The same things were measured in two ways. Each way mixes the same 9 hidden numbers, adds some noise and spreads widely along 6 directions of its own, which tell nothing about the thing.
Some things both ways: the first way, then the second way.
-21.7 24.0 18.3 -1.6 3.8 -7.6 -37.2 -32.2 -8.2 -3.5 25.4 14.2 -8.5 -5.1 11.7 -20.6 5.5 -2.4 23.3 7.0 1.6 3.0
4.4 -17.8 3.8 -1.4 -7.1 -3.9 -9.9 -11.5 0.6 -17.0 -43.0 -9.4 14.1 8.2 3.9 7.0 -21.7 -5.0 12.9 -6.6 -5.0 -10.9 -20.9 2.7 -1.0 10.6 5.4

18.2 2.4 2.0 3.6 -18.7 0.7 7.5 9.6 -22.9 -56.8 -21.5 27.9 -34.6 -37.4 40.2 20.6 -41.0 35.9 -1.6 -12.6 10.8 -16.7
42.9 34.0 -20.8 17.1 -13.8 -47.5 -2.2 8.5 -2.8 -6.5 -5.1 27.8 -9.3 -13.5 -39.3 1.0 20.5 5.3 -0.4 13.3 -3.7 52.3 -70.2 15.7 9.3 25.8 -27.8

-10.2 -7.5 26.2 -23.2 -32.1 -9.4 -18.3 -20.0 -4.5 -1.6 -41.5 -1.6 35.3 -5.8 -22.6 -25.8 -23.0 -18.2 -6.8 -11.0 -37.7 13.2
34.0 -7.0 13.1 -24.9 -51.6 15.7 29.0 -14.8 -41.0 -2.4 -33.8 -20.8 28.9 4.3 7.8 -0.6 -23.6 -4.9 -9.4 0.6 10.7 23.6 16.4 -3.7 21.7 -4.9 28.0

-68.9 27.4 30.3 13.9 27.5 11.1 4.7 -45.9 -4.8 11.7 29.6 2.5 -19.3 5.0 10.2 27.4 27.8 -7.9 -0.3 7.9 7.3 23.4
11.3 30.0 3.3 -5.6 19.9 -16.3 15.9 -6.3 -32.2 1.1 36.7 31.5 -26.0 10.7 -25.2 0.8 46.4 -8.5 -11.1 23.4 -9.6 15.0 -13.3 16.3 6.5 11.3 7.5

35.4 5.6 -24.8 -0.3 -12.8 -3.2 -40.6 -5.1 -3.6 13.0 2.4 4.5 12.2 -31.8 3.9 -9.1 -17.0 -20.5 8.4 19.2 2.7 -13.2
28.9 6.4 1.3 5.0 -16.8 -29.5 4.0 5.9 -16.9 -8.7 -45.8 3.8 35.6 -31.5 7.0 -1.2 -6.6 7.9 1.6 -3.0 -1.7 12.2 -26.0 -20.1 5.5 4.3 13.0

-14.0 23.5 17.5 -14.8 6.4 11.5 19.0 5.4 -17.9 -11.0 25.7 20.5 1.3 -4.2 2.5 -4.7 8.5 -0.6 -7.5 -32.2 14.3 12.9
26.8 23.8 1.0 -2.3 -4.5 -47.1 -0.7 36.2 -26.9 -3.4 -38.1 10.7 12.5 -9.4 5.2 30.4 18.7 23.3 6.6 9.6 -12.2 18.1 -41.5 0.0 12.7 -6.0 21.1

-12.5 -8.7 2.5 -20.7 12.5 14.8 -6.0 -1.2 -15.5 27.4 -13.8 -22.0 20.4 -43.5 -38.0 7.2 -1.6 -23.9 -18.0 3.4 -3.6 -16.5
-8.6 -21.5 16.8 13.4 1.9 57.4 -6.5 -11.4 -44.5 -3.9 3.1 -52.5 -3.5 31.9 -6.8 48.3 7.1 29.2 -6.6 -1.5 -19.8 -18.7 13.4 22.0 12.0 0.5 19.8

42.5 -24.0 -10.9 -17.5 -15.4 -6.2 18.1 8.0 -21.7 8.4 -49.3 2.0 34.8 -29.4 -19.7 35.4 -34.4 -21.8 -20.1 22.6 -1.4 -40.6
-6.7 -29.4 9.8 -6.0 -4.8 -2.2 -2.9 8.0 4.9 -5.2 -2.6 6.4 22.3 0.6 28.8 -2.9 3.3 -29.5 -13.5 -8.1 -9.8 -47.8 -5.5 -14.3 7.0 35.5 24.9

-20.3 -17.9 -0.4 -17.8 -12.3 2.0 -32.5 -1.0 29.5 23.8 25.9 0.7 16.7 20.3 -4.1 -15.4 -1.5 -35.1 27.1 31.1 -9.3 32.3
4.0 26.8 -8.2 -28.0 -32.2 -13.9 25.6 29.0 -31.1 25.0 14.0 3.6 9.3 12.4 22.0 22.3 12.4 1.5 -21.5 6.4 -5.0 -9.0 9.1 -10.5 21.7 -15.9 57.2

-11.6 1.2 20.6 -16.5 17.4 13.1 22.0 6.6 10.9 3.5 34.1 27.2 19.9 55.6 -14.7 5.4 7.6 1.3 -24.9 -13.9 -13.4 30.1
-17.2 -8.7 19.7 -17.4 22.7 -7.5 -1.0 -0.2 -16.6 -19.2 -47.8 15.3 5.5 -4.0 30.6 -13.7 -16.1 -2.0 0.1 5.9 -6.4 -12.3 6.1 -15.2 -16.6 -0.2 8.0

13.1 18.5 18.7 13.4 -11.0 -6.1 6.1 -2.6 -21.2 -3.1 -3.9 -2.9 1.9 -24.7 -15.7 -2.7 -5.7 -19.8 0.7 -10.1 -12.0 -13.3
-16.2 -9.1 15.9 -25.5 0.4 -27.0 -3.2 30.5 5.8 -9.2 -29.9 -2.8 3.4 10.7 41.4 11.3 -5.6 -6.8 15.1 -5.3 -12.9 -27.3 -4.8 15.9 5.0 -0.3 4.1

-36.9 11.7 19.9 24.6 -12.7 -7.8 14.5 -0.6 44.5 1.9 73.7 2.7 -3.9 79.5 50.3 3.3 5.1 -20.3 48.6 -1.6 -5.7 21.0
-27.6 -62.7 33.6 -7.7 -22.7 46.9 1.7 -13.9 -14.3 -9.6 -2.6 -17.9 9.1 7.9 15.2 -3.8 -22.0 -10.8 28.3 -11.3 15.3 -6.3 45.5 23.7 -21.7 0.7 -17.8

25.7 5.5 18.8 28.3 -1.3 4.8 -17.3 11.2 17.6 -6.4 5.3 27.4 5.4 25.2 5.7 -2.1 0.0 3.1 6.6 8.9 -1.1 -1.7
14.2 39.3 -44.6 -7.9 -24.1 11.9 -41.1 -26.2 43.8 -15.6 20.8 0.6 1.1 -2.8 -28.2 -13.5 -40.0 -7.6 -34.3 -29.7 -25.7 -32.6 -22.3 -27.2 15.4 9.6 1.5

-26.4 -25.8 15.3 -10.0 1.9 8.2 -23.4 8.0 35.2 14.9 41.2 -7.8 24.1 60.6 -5.5 -39.4 8.0 -18.2 39.8 6.9 -2.4 9.1
16.7 32.6 -21.9 17.6 5.8 -19.7 2.4 23.4 -5.2 3.9 2.3 2.3 -18.5 6.2 -14.5 16.6 22.2 24.1 -30.6 19.6 3.6 25.2 -35.9 6.4 5.5 -8.9 -3.3

16.5 34.1 1.7 54.3 -4.2 -11.4 -6.5 -8.8 12.3 -8.0 39.6 -0.3 -1.1 27.1 21.7 5.8 -13.8 14.2 -8.6 -27.7 -21.9 -7.8
-20.7 5.4 5.3 -22.4 4.6 -18.1 14.3 -11.2 39.0 -13.4 15.7 -23.7 -10.7 7.6 11.0 -17.1 -10.1 -31.3 9.9 0.2 -5.8 -29.7 13.7 13.8 -5.5 -11.2 -1.2

24.9 -4.0 -25.8 27.0 11.9 20.6 -11.0 14.5 14.4 7.3 2.4 0.0 18.5 -3.0 16.9 24.1 -9.6 23.9 -20.7 -12.6 24.1 -29.3
17.5 15.4 -17.3 27.8 5.4 10.0 -9.3 -21.6 0.9 -11.2 22.7 -20.9 -18.7 0.2 -44.7 20.2 16.2 8.4 -16.4 8.1 -9.5 9.0 -28.0 13.8 4.1 -0.6 -11.8

10.4 29.9 -2.6 48.9 4.9 0.7 -12.4 -16.2 -14.5 6.3 22.3 -5.2 -10.6 -19.4 -7.0 3.4 14.4 -23.9 -1.0 1.1 10.6 1.3
0.9 15.1 8.7 1.9 11.8 -29.0 -3.9 14.4 -27.8 0.8 -6.5 10.6 11.2 9.8 9.5 19.1 19.3 24.3 23.8 -3.7 -3.8 6.5 -0.5 25.3 5.3 -28.7 -1.9

24.6 0.6 -3.8 -7.3 -32.6 -22.4 -9.5 -4.4 -29.6 -6.9 -11.9 13.0 11.7 -30.0 -8.0 -16.2 -26.3 -33.4 -1.7 14.2 -25.9 16.1
-22.8 -15.9 10.4 -13.6 10.7 -36.0 -7.7 12.0 9.4 -16.6 -46.3 9.0 17.4 -7.2 36.7 -0.4 -14.2 -11.8 28.5 -6.7 -5.8 -28.6 -8.1 -0.3 -13.1 -4.3 3.3

-17.0 8.2 5.3 28.8 15.6 7.6 -6.6 -8.4 8.8 5.1 28.1 -8.4 2.9 12.7 -3.1 3.2 12.2 6.6 -2.2 -20.4 9.1 4.1
-1.2 -1.4 12.1 -1.1 7.6 -8.4 17.1 8.8 -31.6 -1.8 -16.4 -2.0 -11.8 22.0 9.7 19.2 14.6 12.0 6.4 14.8 11.2 19.9 6.4 30.2 -3.2 -19.7 -1.2

6.6 1.6 12.3 -2.8 -10.4 5.5 -11.4 1.2 7.8 8.9 2.8 4.8 21.0 11.0 -31.6 -15.4 -6.6 -23.8 -13.7 -7.4 -29.0 23.0
-4.6 19.5 -14.9 -14.1 2.6 11.8 -19.5 -17.5 26.3 -27.0 1.6 -27.4 -18.1 -6.8 -7.7 8.8 -21.0 -3.6 -27.5 -4.3 -30.5 -36.5 -8.7 -8.9 6.2 -10.0 2.2

-18.2 20.6 1.7 40.0 10.1 14.1 23.8 -12.2 15.4 3.7 23.9 0.3 14.3 26.7 11.8 16.2 33.4 -2.2 6.8 -37.8 49.2 -1.6
19.4 16.7 -19.7 -13.5 -28.8 -12.5 11.7 15.0 4.7 10.1 61.0 25.5 -7.6 -8.1 -11.3 7.1 40.1 -30.2 -36.1 9.7 9.2 -3.2 1.0 2.3 12.5 -20.6 15.7

62.9 -11.8 -30.2 -34.3 -51.7 -5.1 -29.8 29.9 25.1 10.4 3.5 50.3 12.8 12.6 36.9 14.2 -54.2 -53.6 16.2 80.0 -37.4 27.8
-22.7 -18.2 17.3 7.8 14.7 7.9 -31.1 7.8 29.6 -12.6 43.1 9.7 -9.3 -2.1 -17.6 -8.9 20.6 -15.6 18.5 -6.8 -16.6 -31.3 -7.5 -6.7 -26.1 11.5 8.0

-19.4 -39.0 -31.5 -39.7 0.7 22.4 -39.0 -4.0 -31.3 21.0 -15.9 -25.3 49.7 -36.9 -7.3 -62.8 0.9 -21.1 10.7 -7.2 38.5 -17.4
-30.7 -20.4 38.5 -13.3 7.3 -6.8 49.7 35.5 -16.5 25.1 53.6 19.1 -28.3 37.2 20.9 -2.2 60.5 -20.1 19.7 34.8 38.8 19.4 46.4 43.7 -29.1 -33.3 12.2

-42.5 -8.1 4.4 -34.3 -8.0 -0.4 4.3 -4.6 -32.1 -20.6 8.9 18.6 12.7 -9.7 35.3 -37.7 1.6 0.8 10.4 -24.0 25.2 24.2
5.0 12.4 -23.0 10.3 -21.7 10.5 -12.5 -16.7 7.6 1.0 31.9 -9.9 -3.1 2.5 -35.7 20.6 -0.2 -3.3 2.3 -4.5 -4.7 -4.8 -17.9 -0.5 -1.4 -3.0 14.1

-17.2 -2.1 -27.3 -38.7 5.4 28.4 -46.3 2.4 -6.5 12.7 23.8 18.2 26.1 -15.4 30.5 -52.2 13.6 -10.1 20.0 -1.8 46.5 7.6
10.1 15.6 3.1 -2.6 -7.9 -28.5 10.4 22.9 3.9 0.3 23.3 31.2 -12.5 -13.9 -16.5 -9.7 33.9 -9.9 3.4 19.4 8.6 25.3 -13.0 -3.7 -20.2 -15.0 11.6

-13.7 -17.3 -2.4 -4.1 10.6 10.4 -8.3 14.1 -20.2 -3.5 7.0 -13.2 14.6 -20.4 -2.8 -32.5 -4.3 8.3 -0.7 -26.6 13.5 -11.2
-20.7 32.8 -25.3 -26.4 -19.1 -4.9 6.1 1.4 21.9 5.7 26.7 -18.6 -9.9 6.9 11.7 2.4 -22.5 -9.8 -14.1 -8.5 -22.6 -36.6 6.3 -5.5 10.5 -4.4 21.2

-14.1 4.3 21.8 10.5 -20.0 -36.1 5.2 -3.1 -7.6 20.0 7.8 -12.8 16.8 -19.3 12.1 3.6 -13.6 -30.3 15.8 17.3 -33.1 10.5
5.8 6.7 -9.7 27.0 -20.4 13.7 17.5 -32.6 -22.0 9.8 2.0 -6.6 13.3 -22.2 -29.1 -22.7 -19.8 11.4 1.7 6.0 13.7 31.6 -1.4 -22.8 -15.4 20.8 -0.8

-2.8 -15.7 -21.6 -39.1 3.5 4.4 -66.8 -9.8 -37.9 35.4 -15.2 -20.4 40.8 -75.5 -19.8 -62.8 4.9 -27.5 15.7 14.4 23.3 -26.1
8.9 3.0 -5.2 29.7 6.6 -2.8 -1.6 -8.7 -7.5 -6.0 -19.4 -15.0 2.4 -7.1 -21.2 7.7 -0.2 19.9 4.2 12.0 2.1 20.2 -32.3 -5.8 -17.4 -0.7 -0.8

Other things, the second way, with their names:
(389): 6.8 14.4 6.0 22.8 19.7 12.0 -3.4 2.6 -33.9 17.2 41.3 31.3 -4.1 41.8 -12.1 -4.1 40.5 19.6 -19.3 6.6 17.7 12.6 6.0 8.9 2.5 -3.0 13.9
(232): -13.2 -12.3 -0.4 -24.5 -15.2 -9.6 21.1 22.3 -2.5 6.8 -22.0 -4.3 6.2 31.8 50.8 9.9 -10.1 -27.0 -21.8 2.4 -0.6 -38.2 -2.7 2.5 18.6 28.1 30.3
(29): 10.6 26.4 -10.2 -21.1 -17.1 -49.3 24.8 0.2 1.6 7.7 25.5 28.2 10.5 -5.6 8.5 -8.2 18.2 -42.9 -1.7 0.0 -18.2 -21.5 -20.8 4.5 26.7 35.7 21.6
(255): 12.0 -16.1 6.2 -5.4 -32.8 47.0 0.2 -15.7 -34.3 5.1 24.4 -21.6 22.0 7.9 -5.4 20.4 -4.7 -1.9 -18.7 -12.5 -6.1 -19.0 26.3 -2.5 20.2 7.2 32.1
(164): 13.8 48.6 -16.7 -37.0 -29.7 0.0 4.7 -23.6 18.9 -1.6 47.8 -13.2 6.3 -18.6 -19.0 -14.0 -14.8 -21.9 -20.0 -13.3 -31.3 -33.3 12.3 -27.0 22.8 -6.3 42.5
(270): -14.1 -35.7 37.0 -19.0 8.6 24.7 -10.8 8.7 8.7 -28.7 5.1 -29.5 -24.7 8.1 4.3 16.4 12.9 -13.1 3.8 0.3 -19.0 -21.2 16.9 32.1 -7.3 -10.5 -9.5
(306): 29.8 51.5 -20.5 -13.0 -6.4 -59.3 -9.6 19.8 3.9 -4.1 -7.0 27.8 -0.6 -10.0 -9.9 3.9 13.1 3.0 -4.5 5.0 -17.6 9.8 -50.2 -4.6 15.5 0.7 13.0
(126): 4.4 17.7 -6.8 -2.3 -20.7 -5.8 -12.2 14.2 -5.3 0.1 9.9 -3.1 6.4 -15.6 -6.4 11.6 -3.5 21.8 4.4 -8.2 -8.5 6.9 3.6 3.4 -0.1 -28.0 -5.0
(295): -16.9 -4.7 -11.1 1.7 -10.9 16.3 -9.6 4.5 -1.2 -0.3 26.1 -19.8 -24.9 13.5 -11.8 40.1 8.3 -1.2 -3.8 0.1 -25.1 -20.9 -19.6 24.3 8.5 17.4 2.5
(45): 14.2 1.0 7.5 -11.5 -13.8 -29.5 -7.9 5.7 0.2 -23.9 -58.8 1.3 7.0 -24.1 1.9 -4.1 -24.5 -0.7 14.4 0.1 -24.7 13.6 -45.6 -0.5 3.5 38.7 -16.7
(152): 1.5 19.0 -0.7 -41.1 -22.7 -13.3 19.5 -2.7 -14.3 2.3 9.8 34.7 -11.9 6.6 2.4 -24.3 -8.0 -17.7 0.9 9.5 13.6 27.9 21.4 15.8 -2.5 -12.6 -11.6
(348): 1.5 -12.7 14.3 -16.4 -35.1 15.8 5.2 0.9 -33.1 10.5 -4.1 3.0 25.3 8.3 9.6 1.4 -15.3 2.5 20.4 -11.5 9.0 5.7 24.5 4.6 1.8 -6.6 17.1
(77): 10.6 40.6 -15.4 -18.8 -28.8 -25.2 31.4 4.8 -19.7 11.2 -5.3 -16.5 6.2 -0.5 3.4 16.6 -3.5 7.7 -3.8 8.0 -5.7 11.5 -2.4 4.4 16.4 -24.2 26.7
(382): -7.5 15.6 -7.4 0.7 -11.1 -1.2 1.5 -8.3 -10.3 7.0 21.6 1.6 -2.4 1.9 -11.5 1.4 -3.0 5.8 11.4 -3.7 -2.5 3.5 4.1 9.7 -3.9 -5.2 -0.7
(217): 1.3 -16.9 11.3 -3.2 -10.5 15.7 9.8 -19.5 -2.4 -4.5 6.7 -8.5 11.1 5.4 -1.2 -19.5 -8.3 -17.0 -1.3 -0.6 8.7 -3.9 15.8 0.1 -5.1 10.2 3.5
(240): 3.9 8.7 10.5 -4.5 0.7 -13.8 28.1 -0.7 -26.2 0.1 -3.1 20.1 -4.5 -11.7 -0.5 -23.6 6.8 -1.3 -0.4 18.1 15.3 30.4 12.4 5.1 -12.5 -5.3 -12.4
(193): 2.8 -22.9 18.4 -11.0 -8.9 23.1 36.7 -17.4 -46.6 -9.9 -27.2 -7.9 -21.3 -4.1 -4.7 2.7 -1.6 -9.5 -10.4 31.5 14.0 36.3 10.1 15.3 -14.3 7.3 -10.5
(216): -13.3 15.1 -15.0 13.2 23.2 -5.2 -22.6 -28.9 42.7 -18.9 37.7 28.6 -34.1 -15.2 -45.2 -29.7 2.8 -23.5 7.5 9.9 0.1 3.0 -23.3 -11.7 -43.4 6.6 -23.3
(327): -1.4 -20.7 13.1 11.3 -3.5 -9.9 -2.6 19.4 -27.6 9.5 -0.8 30.6 24.8 10.3 11.8 7.0 20.6 1.7 16.9 -3.5 15.3 0.5 -1.0 -0.1 -9.2 3.7 17.3
(377): 3.0 17.7 4.5 8.3 -1.2 6.5 27.3 3.9 -50.8 24.0 47.8 17.7 -17.6 29.1 -22.5 12.6 43.1 15.4 2.9 23.4 25.0 43.2 23.7 30.0 -6.0 -28.8 7.5
(90): -28.7 -33.9 19.2 0.4 -14.6 30.4 -12.6 0.5 -26.3 12.3 6.4 -26.3 22.8 54.7 23.2 36.8 -11.6 16.8 42.4 -26.8 2.3 -33.2 37.1 33.5 3.9 -15.8 25.3
(143): -4.3 10.4 -21.7 15.1 -6.3 15.9 -13.0 1.2 -3.7 -1.5 -0.8 -27.1 -5.3 1.8 -8.5 33.4 -6.8 20.8 -19.2 -1.6 -20.0 -15.1 -23.7 -4.5 6.2 3.6 11.5
(30): -51.4 -24.3 22.8 4.8 43.3 38.6 -49.0 -11.2 40.1 -25.7 36.5 -8.4 -40.7 25.8 -14.0 -3.2 -2.9 -2.9 18.8 -11.0 -27.7 -46.6 8.0 19.2 -35.3 11.4 -24.0
(258): 1.3 17.8 -17.1 17.9 0.8 -28.3 32.3 3.4 -17.9 14.8 -0.3 3.6 6.8 -11.4 -2.2 13.0 21.6 -0.9 -1.0 25.3 15.9 14.7 -14.6 -10.1 -13.9 -16.2 27.0
(86): 10.0 1.1 21.8 -10.9 1.2 23.6 11.3 -42.7 -21.4 -20.2 11.6 -7.5 -9.3 -11.3 -34.1 -12.5 7.5 -5.2 10.1 13.7 6.7 25.2 30.0 5.7 -20.4 -37.9 1.5
(363): 25.7 21.9 -19.3 14.9 -2.7 -3.5 -46.7 -2.1 -23.8 -12.9 -36.4 6.7 20.3 28.8 -6.7 32.4 -19.7 45.7 -4.7 -24.6 -9.0 2.3 -31.4 9.5 24.6 -14.0 -2.7
(73): -12.6 5.3 18.9 -31.9 -17.1 -6.6 50.4 -7.7 -32.2 23.2 43.1 31.5 3.2 -5.4 16.9 -35.5 15.4 -35.5 0.3 14.1 14.3 -0.2 50.7 -4.5 -8.1 4.1 26.0
(194): 3.8 12.7 29.8 -25.9 -28.1 -2.2 60.6 23.2 -60.2 33.7 5.6 21.3 -3.3 24.1 21.3 -33.1 5.3 11.2 0.3 25.9 28.6 64.5 37.7 17.0 2.9 8.5 2.2
(58): -4.4 -3.3 -0.5 -0.9 -7.8 -3.8 -31.4 21.9 -0.3 -10.1 14.7 5.5 -8.6 -10.0 -9.5 26.4 9.3 9.1 9.4 -11.1 -27.3 -8.6 -18.7 19.8 2.6 1.7 -16.8
(277): 7.9 -33.5 24.4 37.5 -18.5 30.8 22.3 -16.0 -67.0 31.3 -14.1 -12.9 65.2 30.6 14.8 -2.5 -4.1 27.8 19.5 -11.3 30.1 8.9 29.2 -7.7 5.0 19.1 39.8
(259): -2.1 20.3 -19.8 8.4 11.3 -14.9 -8.7 -1.1 6.1 -11.9 -8.8 -44.5 -5.1 4.7 1.5 49.5 8.7 6.6 -13.4 -3.1 -41.5 -46.3 -41.3 8.6 26.6 14.4 22.7

Some of these things the first way, each followed by its name:
35.0 20.2 -29.8 47.4 -18.1 -22.9 -30.0 -31.0 -13.3 -9.4 -24.1 -2.6 -42.6 -80.9 34.1 70.3 -43.7 -1.6 0.2 51.2 -5.3 -22.6 => (29)
-33.6 -26.6 -12.2 -25.2 -3.9 15.7 13.6 24.5 12.0 -19.0 28.8 7.8 -15.0 12.6 49.7 13.2 -21.9 12.3 21.7 -4.1 26.5 7.7 => (295)
-40.1 -3.0 5.2 -0.4 6.6 13.0 -26.7 -10.8 -8.3 28.9 12.6 -11.1 30.9 -9.6 19.1 -43.3 26.6 -30.1 35.5 5.0 32.7 -8.8 => (348)
-12.0 -7.9 2.0 56.8 7.6 -0.8 28.3 11.7 8.8 50.3 10.9 -29.9 62.6 28.9 31.9 -2.0 28.2 -35.3 18.8 -3.7 28.1 -35.9 => (90)
-9.9 14.7 22.8 36.5 -21.5 -26.6 -16.0 -26.2 14.3 13.1 4.2 -2.1 -10.7 -12.3 -12.3 21.8 -3.0 -42.7 13.2 36.4 -42.4 44.1 => (377)
-23.5 -6.8 -11.3 -12.2 -7.1 1.7 -38.5 -9.2 -20.3 -14.0 9.8 -11.5 -0.7 -38.5 0.4 -44.5 -12.2 4.2 1.6 -23.0 1.5 19.7 => (77)
-3.4 1.9 25.3 6.2 0.1 -38.9 5.5 -22.1 -26.5 20.2 8.7 -14.3 16.6 -4.2 -8.9 7.4 -6.6 -32.6 16.8 33.7 -26.3 -21.0 => (277)
-31.4 -8.9 -10.3 -9.6 18.5 24.8 -8.9 -0.1 25.0 -3.7 14.3 -4.3 0.1 0.6 8.6 26.5 -8.5 39.9 -17.4 -26.1 19.7 4.9 => (193)
39.6 0.7 -18.1 15.1 -1.9 -2.7 6.4 14.4 -1.8 13.0 -5.5 16.2 12.5 -17.4 12.9 35.3 -4.0 -14.8 -1.5 28.4 24.1 -20.3 => (327)
3.3 9.4 7.1 31.8 -19.3 -3.7 -29.8 -8.0 24.7 26.0 6.7 2.4 20.9 14.4 24.5 -6.1 1.5 -39.9 31.1 34.2 -11.4 3.6 => (306)
-38.6 9.0 4.0 -19.2 23.1 32.6 -7.3 -13.4 -44.5 19.2 -9.6 -3.5 45.1 -30.8 -1.9 -47.6 26.7 -7.1 -23.6 -41.4 32.2 -13.9 => (164)
-18.0 31.0 9.4 2.3 -1.3 2.5 -36.8 -5.3 27.8 -15.7 59.9 23.4 -51.3 5.5 60.6 11.9 -17.5 12.3 39.8 18.3 -1.8 4.1 => (45)
-13.1 18.5 -10.5 -18.2 -14.6 15.7 -52.0 -25.9 23.2 -5.6 33.1 40.8 1.4 31.5 13.8 -24.3 -9.2 -5.9 -15.5 1.5 -26.9 72.4 => (86)
0.1 4.1 9.1 -10.2 -26.0 -28.3 7.1 -16.3 -25.8 -1.3 -4.4 -15.7 -2.5 -39.6 -24.9 14.9 -34.3 -32.4 -7.3 10.0 -43.9 7.9 => (259)
-16.4 16.2 6.1 22.0 -18.8 -40.7 3.1 -19.5 0.3 28.8 32.0 -19.0 21.5 -0.9 1.1 3.8 4.6 -34.1 10.1 1.7 -19.4 33.0 => (258)
